The rows are grouped in 4 different ways at once. Each group adds its own fixed numbers to the row, and there is some noise. The rows also spread widely along 17 directions, which tell nothing about the answers.
In the rows, 128 means zero.
Known rows, each followed by its group in each grouping:
[102  73 111 187 129 124 109 119  59 148 184 116 114 138  99 101 165 129
 106 118 111 129 126 160 160 179 104 134  60 129 154 100 149 103 135 102
 147 127  95 109  49  88 133 138 137]	(1) G q717 Fofa
[137  82 148 153 131 172 117 171 128 193 135 169 168 125 141 152 136  74
 159 115 112 156 155 120 122 127 141  93 182 172 112  84  85 123 107 152
 166 128 125  95 130 155 116 155 132]	(4) V q332 pemev
[175 122 131  81 121 100 129 128 164 156 116 100  89 141 147 119 120 130
 145 137 147 136 106 117 140 103 166 124 126 152 115 105 165  91 146 147
 166 154 108 147 163 160 146 147  95]	(3) P q717 zutu
[102 150 101  88 121 124 223 166 176  85 133 108 113  91 149 100 154 189
 168 141 121 172 139 157 144 108 121 123 140 105  73 131 137 155 141  71
 153 125 150 111 113 162 156 102 134]	(2) J q332 sima
[136 113 131 121  66 118  75 132  89 179 129 142 123 173 112 123 131  82
  91  95 167 150  88 152 107 147  75 169 118 201 176 156 120  86 112 121
 174 138 170 115 178 118 136 196 162]	(3) F q67 Lil
[129 172 132  89  84 147 127 143 166 100 119  66 112 123 148 117 119 119
 134  95 173 186 104 134 152  81 139 152 133 151 116 163 177  87 122 139
 135 176 141 126 102 123 141 169 135]	(0) P q67 zutu
[ 87  99 114  88  92  76  99 167 110 177 174 151 132 151 100 117 169 141
  91  92 139 115 139 163 136 178  76 139 112 172 141 112  85 118 132  67
 163 137 223 150 130 154 141 168 169]	(5) D q67 sima
[137 161 122  84  40 132 109  86 164 105 105 100  70 149 133 113 140 129
 143 119 139 130 100  74  83 127 132 130  97 122 154 143 130  95 178 122
  91 119 185 131 124 132 112 151 115]	(1) V q717 gemop
[113  64 113 131 154 134 206 119  93 178 190 108 106 112  98  95 121 129
 111 118 134 148 126 193 152 143  98 138 159 151 116  78 177  73 139 100
 177 141 107  72  99 144 176  78 143]	(2) F q717 gemop
[124  97  94 125 108 150 152 164 144 202 153 144 147 114 138 106 153 143
 139 162  94 161  85 123 116 151 156 123 117 185 104 109 120 121 110 104
 162  74 125  97 154 136  65 136 130]	(4) G q332 Fofa
[150 166 135 149 111 177 189 102 122  48  77 133  86 114 157 117 118 141
 142 108 153 124 129 143 106 134 102 127 150 131 151 153 115 111 123 132
 102 124 106  81 159 122 148 111 115]	(0) D q717 Lil
[110 119 105  88  87 140 156  96 148 152 129 150  79 116 128 118  82 146
 140 135 157 158 109 158 120  86 130 142 163 171 122 119 174 105 112 129
 192 128 150  95 103 144 137 119 149]	(5) J q332 pemev
[151  89 111 168  85 136 103 194  96 165 179  44 124 119 170 165 159  78
 111 166 112 183 152 141 124 118 137 124  99  92 150 129 122 141 155 146
 102 121 105 131 128  88 187 144  97]	(3) J q717 zutu
[151 124 152 133  95 132 127 159 126 162 142 142 128 106 148 159 140 102
 106 113 181 133 131 191 144 123 127 134 142 138 122 166 151  86 140 146
 165 146 116 123 114  94 109 134 116]	(4) F q332 zutu
[152  84 131 201  81 163  71 168  65 158 152  97 132 134 152 179 153  24
 118 128 124 157 168 129 101 127 129 126 131 113 176 151 103 145 143 161
  80 116 129 113 114  68 143 154  96]	(4) V q332 Fofa
[ 85 113 101 109 152  86 115 166 134 159 159 138 154 120  92 127 153 127
 131 100 128 149 151 137 184 154 140 133 123 151 107 125 128 119 111  99
 152 157 161 134  63 131 110 146 137]	(4) P q332 Fofa
[135 170 101  96  85 105 151 133 149 130 110 149 103 103 118 147 144 126
 117 121 170 126 132 171 144 148 132 155 125 128 130 194 141  84 146 102
 116 120 147 121 114  82  70 108 106]	(0) V q332 pemev
[175 131 133 209  95 165 106 158  89 133 100 166 156 106 159 188 135 100
 116 125 111 115 154 154 119 128 137 107 124 125 150 141  67 163 111 168
 125 121  68 123 163 101 105 185 106]	(4) D q717 Lil
[ 91 118 140 109 151 148 118 149 176 148 137 145 140 128 113 153  90  38
 161 113 132 165 148  77 167 149 199 105 182 187 105 105 119  97 132 149
 118 144 182  77  54 121  63  97  93]	(4) G q332 sima
[105 115 135 157 127 161 180 132 172 226 160 150 180 113  96 182 105  76
 140  91 131 174 188 131 140 134 119 105 196 144  98  71 104  72 114 132
 178 171 108  81 113 156 107 145 158]	(4) P q332 pemev
[164 150  98 140 129  89 171 133 103  87  95 137  92 163 114 106 187 133
 151 131 162 141 135 145 116 182  73 174 103 117 164 188  89 115 126  84
 114 111 130 118 219  96 192 108  98]	(1) V q67 gemop
[101 130 123  67  88 108 154 134 174 159 138 122 105 122 124 137  92 138
 117 101 131 135 163 135 122 104 111 112 175 155 115  91 114 135 141 106
 153 172 192 134 149 203 153 161 159]	(1) P q67 pemev
[ 89  81 104 128 103 122 119 158 127 198 159 171 136 125  92 184  91  54
 130 134 115 171 135 151 158 105 166 127 176 164 104 135 112 173 113 130
 180 113 166  96  94 125  92 136 115]	(5) P q332 sima
[167 164 125 162 112 129 208  89 170 129  96 161 121 127 112 147 117 147
 171 119 117 137 152 168 139  83 124 122 127  98 100 103 141 125 134 119
 201 163  33 112 144 158 122 167 126]	(2) V q332 pemev
[ 72 130 140  82 131 140 136 157 156 102 132 173 113 107 143 101 103 146
 142 119 143 144 112 149 172 125 144 114 150 195  99 112 136 134 105 112
 189 142 185 102  64 156 108 134 143]	(4) J q67 sima
[129 108 113 116 151 114 157 148 120 146 124 156 151 112 113 102 142 174
 137  93 118 125 124 167 162 128 121 129 146 164  91 100 121 133  95 101
 172 150 109 127 134 180 132 157 155]	(3) P q717 zutu
[103 137 134 103 130  77 148 164 136 166 181 105 119 127 122 129 140 121
  59  83 179 114 170 176 165 199  72 134 124 159 144 103 125  50 147  88
 146 199 167 136 138 136 151 142 155]	(1) P q67 sima
[133 108 160 157  89 167 153 139 134 143 131 158 169 113 123 147 190 141
 182  95 113 147 155 148 120 100 115 107 151  85  69 132 103 137 140 119
 168 114 116 124  82 138 122 145 135]	(4) G q717 zutu
[103 126  98 110  73  97 153 146 142 129 138 166  84 135 126 120 138 163
 141 167 120 159  92 182 132  91 108 140  86 149 114 153 135 188 125  85
 228 105 135 125 144 144 124 176 140]	(1) V q332 Fofa
[156 127 125 198 115 158 174 171 126 172 158  96 183 105 129 154 181 111
 136 117 107 167 157 159 143 130 117 117 112  80 102 109 109 112 143 115
 154 146  53 116 130 112 146 164 125]	(2) F q67 gemop
[133 177 180 151  67 163 109 152 148  59  92 163 120  94 173 150 194 145
 142  86 160  90 150 133 127 139 120  91 110  75 112 191  91 138 155 123
 116 123 149 154  81  90  90 163 107]	(1) P q67 Fofa
[ 94  97 122 131 136 101 139 137 101 115 138 165 118 135  93 132 162 131
 155 106 148 149 175 147 147 157  88 134 142 125 122 146 103 128 123 101
 158 132 167 117  80 109 169 114 130]	(2) G q717 Lil
[ 85 143 154 145 138 152 163 127 150  43 122 113  90 153 115 104 119  94
 171 108 127 170 128 120 174 142 119 122 106 136 126 137 137 121 142 103
 133 151 130  62  67 127 139 113 110]	(1) G q717 pemev
[142 166 114  46 123  33 152 201 197 145 147  53 114 141 139 125 160 124
 122 128 137 146 149 138 154 132 130 147  97 127 102 119 145  98 181  96
 134 190 164 168 170 165 151 156 103]	(1) V q717 Fofa
[144 109 100 110  72 111 140 162 129 177 125 145 168 129  90 160 183 103
 185 116 121 192 126 174 120  55 130 168 162 100  65 188 130 162 131 107
 182 101 150 136 118 132 131 151 124]	(4) V q332 gemop
[ 89 112 141  88  85 132 150 136 153 148 143 164  97 154 129  91 134 139
 154 121 157 176  95 157 109 104  74 140 137 196 115 124 142 115 109  97
 238 132 180 101 140 172 146 171 180]	(4) V q332 Fofa
[133 118 156 144 135 171 152 146 130 164 139 126 146 145 143  97 141 108
 129  95 147 153 110 126 122 173  94 130 144 207 136  88 112  38  99 128
 152 152 115  72 162 150 119 152 162]	(4) V q717 zutu
[133 101 111 119  46 114 101 130 113 201 141 146 115 159 106 159 142  96
 126 135 144 165 130 151  93 123  94 155 128 151 156 150 112 112 133 118
 171 119 165 126 161 118 139 172 144]	(4) V q717 pemev
[122 187  95  95 113 107 184 140 186 151 127 146 146  62 130 140 124 188
 110 120 125 115 125 169 173 129 165 125 118 127  75 125 153  93 129 105
 158 143 101 128  79 127  32 133 130]	(2) J q332 Lil
[164 102  94 104  97 130 137 105 136 157 110 112 106 137 130 127 153 144
 179 159 119 157 129  76  88 128 165 125 145 111 125 121 118 118 143 130
 115  95 142 137 163 137 159 116  96]	(4) P q717 sima
[119 145  97 110 120 105 202 180 149 142 128 143 161 101 106 139 192 149
 161 112 154 175 148 182 145 133 105 167 159 107  74 202 124 119 114  74
 153 115 149 121 137 110 123 104 132]	(4) P q332 Fofa

New rows, each followed by its group in each grouping:
[197 134 103 175 108 140 113 151 103 153  92 161 196  86 143 171 175 137
 153 105 104 113 173 145 121 106 169 122 148  90 100 133  96 155 120 147
 109 129  76 160 124 116  94 181 114]	(4) V q332 sima
[155 189  87 109  87  84 150 190 168 116 110 100 127 110 146 148 157 132
 132 146 136 163 114 175 157  98 155 167  84 116 101 195 153 146 138 108
 143 141 102 150 154  98  92 169  97]	(1) V q332 Fofa
[ 97 159 102  93 111 129 164 119 181 104 121 109  92 132 111 116 112 127
 151 128 128 160 113  84 141 143 147 128 121 143 126 132 121 114 135 108
 112 129 164  96 127 145 117 119 108]	(5) P q717 gemop
[150  87 122 105 168 126 154 149 102 167 132 120 155 158 107  57 189 137
 161  86 122 149 104 135 136 168  98 158 149 183 105  91 132  54 102  88
 157 129 127  96 155 169 159 121 154]	(1) V q67 pemev
[123 102 141 112  91 128 140 223 145 196 167 127 162 128 133 147 193  66
 139 131 133 180 111 176 135 127 123 145 145 144  80 171 124 109 145 100
 178  94 162 106 127 111  85 130 118]	(4) V q332 Fofa
[156 153 139 171  64 202 109 183 124  78  99 106 129  86 211 156 143 115
 131 142 135 158 127 115 103 118 151 103 125 126 143 164  98 160 133 166
  86 123 117 115 146  91 128 175 108]	(1) F q717 sima
[126 127 121  98 123 114 184 144 131 117 133 145  86  78 138 162  55 101
  97 125 137 107 161 219 167  88 160 129 192 147 110 124 167 155 149 137
 134 160 137 104  95 142 104  99 101]	(4) V q717 sima
[140 103 168 167 120 195 111 155 113 114 117 126 160 153 142  95 179  94
 172  90  95 145  81  99 126 151 139 109 120 160 107 105  99 107 125 124
 138 105 114  85 111 142 103 157 126]	(1) D q717 sima
[ 95 157 132 115 133  78 138 148 133 106 156  96  84 145 130 100  77 111
  55 105 135 112 120 178 181 164  99 150  70 193 169 107 157 106 138  98
 137 199 140 105 127 151 118 163 133]	(4) J q717 Fofa
[ 85 133 160  97 125 113 116 193 162  95 149 129  96 103 150 159 135  81
 122 123 142 118 172 130 176 165 148  89 131 115 123 139 103 129 178 114
 100 138 202 115  49 112 110  93  82]	(3) J q717 pemev
[105  93 145 149 173 160 180 112 128 119 150 125 114 115 125 111 103 106
 135  89 101 108 167 113 146 162 133  78 180 136 115  49 112 117 143 115
 114 150 127  73  86 180 136  92 122]	(1) P q332 sima
[ 68  99 111 112 114 100  81 169 130 172 186 128 130 144 113 122 146 116
 103 128 140 164 129 114 162 183 117 115  87 180 145 109 109 106 118  96
 171 147 187 130  92 128 127 172 154]	(4) P q332 sima
[136 178 159 169  85 165 206 130 144 105 122 123 117 122 142 147 126 103
  86  96 123 103 136 172 117 172  79 122 122 122 145 140  92  92 158  99
 101 129 104  70 179 134  79 127 124]	(4) D q717 Lil
[128 147 127 151  89 126 129 130 129 120  98 192 134 127 131 162 171 148
 160 117 156 134 187 115  99 159  88 126 140 107 147 165  44 140 110 116
 124 119 161 143 153 106 158 145 133]	(4) J q67 zutu
[126 126 113 134  94 161 136 120 155 108 105 151 111 127 133 125 139 137
 189 157  95 160  98  92 133 110 178 103 113 117 112 123 112 172 138 116
 157  93 124 110 107 131 111 150 104]	(3) F q67 sima
[168 147 133 154 104 168 150 161 146  56  88  87 120 113 191 119 137 148
 178 129  84 154 153 116 115  55 145  87 124  98 114 103 115 205 137 137
 122 154  81 128 154 186 181 196 113]	(2) V q332 pemev
[132 148  85 127 105 143 140 185 174 178 105 207 167  79 151 197 147 124
 177 170 164 184 164 112 121 140 170 122 178 162 106 162  67 126  82 149
 158 104 148 126 155  82  84 140 118]	(4) V q332 sima
[158 175 163 118  63 145 171  80 163 113  97 145  59 148 153 112 117 128
 103 103 199  96 104 146  88 163  74 130 128 156 163 146 140  49 156 112
 153 137 140 102 202 134 113 139 134]	(3) P q332 sima
[148 127 146 137 125 107 153 103 153 168 155 123  85 144 133 150 115  78
 104 116 166  99 179 128 128 179 108 104 130 130 164  69 127  47 177 131
 139 170 121 113 137 126 138 120 108]	(3) V q332 sima
[148 113 113 175 135  68  99 122 113 103 123 120  91 173 108 172 125  73
 158 142 119 143 201 106 152 126 145 118  84  83 169 133  99 184 156 139
 119 163 102 150 124 103 191 148  58]	(2) G q332 zutu
[133 145 102  73  85 153 154 164 148 132 122  72 134  95 156  97 117 166
 125 106 131 172  85 159 142  67 143 152 157 174  90 137 173 128 100 116
 138 146 138 128 140 171 133 170 162]	(3) P q67 zutu
[161  62 121 202 120 171 128 113  63 197 156 114 168 109 109 167 135  73
 136 101 100 144 173 150 120 114 143 119 173  91 126  80 126 114 143 157
 123 138  74 104  80 109 154 135 121]	(0) F q717 sima
[125 126  95 145 147 132 120 172 123 167 137 136 192  86 136 149 144 146
 139 104 123 153 189 126 152 142 145 123 160 146 109  83  95 118  89 134
 129 171 126 144  95 123 143 167 152]	(2) J q67 sima
[ 99 180 116  83 116  83 189 140 152  80 128 136  88 109 115 108 118 150
  92 102 183 115 120 209 183 167 100 169 114 161 122 176 167  84 146  73
 137 158 166 106 107 106  91 102 129]	(3) G q717 sima
[163 118 106 138  79 150 105 178 132 151 105 116 150 149 152 127 192 123
 188 160  94 188 102  76  97 121 151 126 108 138 125 146  72 160 113 125
 126  80 127 134 191 122 137 182 107]	(2) V q67 zutu
[140  97 163  87 159  89  82 127 144 143 134 121 122 172  94 108 165  75
 178  79 167 145 121 108 177 130 156 132 132 142 104 123 170  56 155 134
 172 170 151 135  48 131 146 124  99]	(3) F q332 zutu
[158 123 103  80 100 108  94 136 117 164 139  89 106 122 152  89 142 152
  79 114 132  92 107 111 103 173 133 133 103 182 161  88 133  67 150 125
  83 140 164 146 162 151 119 156 132]	(1) V q717 gemop
[ 95 112  99  88  89 156 166 134 152 173 134 151 133 132 105 113 131 133
 175 119 147 209 111 134 109 110 103 154 183 193 106 131 132  95  90 100
 187 120 177  79 131 150 131 138 180]	(2) V q332 pemev
[137  86  92  98 171 103 120 171  93 124 117 140 137 100 137  87 155 176
 166 128 106 131 132 137 151 122 165 137 147 158  98 107 134 159  99 122
 131 123 142 141  97 143 153 121 114]	(2) J q717 Fofa
[171 171 149 142  95 101 129  96 185 118  96  97  95 178 119 160 143  77
 172 114 152 144 153  79 122 125 133 127  93  80 142 134 126  89 176 142
 134 170 102 144 152 116 150 164  76]	(3) P q717 Fofa
[110 169 122 119  28 130 117 140 174 100 122 132  70 123 158 176 126 125
 139 170 160 176 122 136 123  87 121 117  81 112 141 174 126 151 149 135
 189 127 144 134 111  92 128 190 119]	(3) V q717 Lil
[ 97 173 137 128  30 154 137 150 183 135 145 141 102  89 172 158 148 161
 101 131 172 140 131 146 107 133  96 102  96 126 132 156 116 112 143 116
 173 131 154 139 120 106  90 185 157]	(1) P q332 Fofa
[145 153 135 197 106 133 147 157 112 115 130 113 167 118 140 158 149 117
  96  79 103 112 186 163 138 140  96 110 109  90 134 124  82 161 142 105
 108 174  91 134 153 150 135 198 137]	(4) P q332 sima
[146 147 118 185  95 150 202 128 152 191 156 100 154 118 117 166 133  86
 101 118 102 129 158 144 124 172 124 125 122 100 122  96 107  76 166 109
 101 127  78  82 156 113  71 121 111]	(5) G q717 sima
[113  79  48 134 111  72  67 167  48 164 155  99 139 121  93 161 118 115
  90 118 116 163 161 159 159 121 135 172 126 152 163 153 114 185  95 126
  89 155 151 159 117 108 176 172 135]	(1) P q717 zutu
[128 163 160 135  88 162 116 174 195  71 107 151  67 111 213 168 117 112
 148 185 155 134 153  85 127 144 164  55 105 139 157 122  69 162 151 157
 145 123 149 133 154 104 132 156  70]	(2) D q67 sima
[ 83 130 131  80  64 106  96 170 180 128 160 101  89 145 147 144 172 125
 145 149 162 179 141  89 127 142 115 107  92 115 130 144 105 122 162 110
 164 134 218 153 107 122 174 163 122]	(5) P q717 sima
[166 108  81 150  66 144 175 175 124 196 153 118 144  67 162 166 168 162
 113 178  98 138 156 166  90 118 142 112 131  82 106 127 100 161 152 121
 117  74 106 142 181 120 124 125 107]	(4) G q717 gemop
[134 110 100 123  93 111 125 118 133 166 136 130 116 126 116 152 137 132
 128 129 105 118 175  90  96 153 128 100 132 105 148  98  72 146 153 119
  98 123 163 146 156 159 152 145 112]	(4) P q717 gemop
[ 86 110 153 110 122 127 126 119 147  97 152 153  61 133 135 104 138 132
 128 120 135  85 142 102 136 189 122  77 104 145 157  91 104 112 167  99
 124 119 186 112  71 137 110 104 108]	(2) D q332 Fofa
[119  64 123 136 136 137 144 163 115 186 157 159 121 126 129 134 136 105
 132 145  93 120 145 122 115 174 132  96 155 174 138  71  70 140 130 117
 138  95 152  97 160 151 120 113 112]	(2) D q717 Fofa
[129 109  73 108 117  91 119 196 123 170 121 175 151 105 138 160 133 150
 144 155 131 166 155 152 133 117 140 140 158 181 115 123  84 181  85 130
 176 136 153 152 177 140 154 184 142]	(1) V q717 sima
[ 88 190 118 136  71 133 187 135 164 100 144 104  82 110 131 155  67 103
  68 130 156 156 126 181 159 143 103 146  97 160 153 162 151 102 145 109
 137 161 126  75 125  93  77 139 129]	(2) G q717 Lil
[148 143 134 152  62 132 143 161 122 141 137  96 140 114 142 174 115  79
 103  92 120 141 158 196 126  64 114 147 150  96 110 156 133 165 148 133
 123 156 115 123 128 136 133 167 124]	(5) J q332 zutu
[189 184  95  79  64  71 150 183 168 119 123  54 103 107 173 136 186 170
 113 152 173 150 123 169 131 111 134 158  76  82 120 201 164 105 177 105
 114 146 117 183 185 101 153 147  94]	(3) F q332 zutu
[154 138 126 165 103 195 171 122 109 101  99 137 131  98 155 120 132 139
 163 117 142 164 117 165 123  84 131 141 162 125 109 154 143 131  95 143
 142 111  82  91 112 105 144 126 128]	(0) J q67 zutu
[113 153 175 157  92 169 162  65 159  85 101 171 109 136 105 154 106 113
 171  67 150 125 157 131 127 104 101 109 163 116 119 115 111 108 134 140
 159 167 119  96  73 148 128 145 146]	(1) D q717 zutu
[130  86 111 144 115 163 183 132 113 156 146 105 103 135 141 123  87  84
 129 144 106 166 142 132 100 122 126 123 183 165 142  85 114 146 130 122
 119 108 136  69 185 156 170 107 116]	(0) G q67 sima
[111 121  97 131  62  99  90 124 123 136 156  81  70 139 122 161  81  92
  92 158 102 147 132 127 143 113 152 131  70 124 179 126 136 163 162 131
 103 144 139 131  98 106 129 161  96]	(2) J q717 zutu
[122 172 117 176 125 131 181 140 154  63 127 122 100  84 165 149 148 166
 137 136 160 129 214 132 142 156 110  96 100  76 146 132 109 135 145 119
 106 165  97 133 101  85 160 128 107]	(2) G q332 Fofa
[134 116 168 178 148 168 125 110  89  74 119 124 112 167 141  87 143  88
 146  70 159 136 151 111 119 172  69 124 137 160 171 105 114  76 118 130
 121 169 127  79 118 134 186 148 147]	(4) V q332 sima
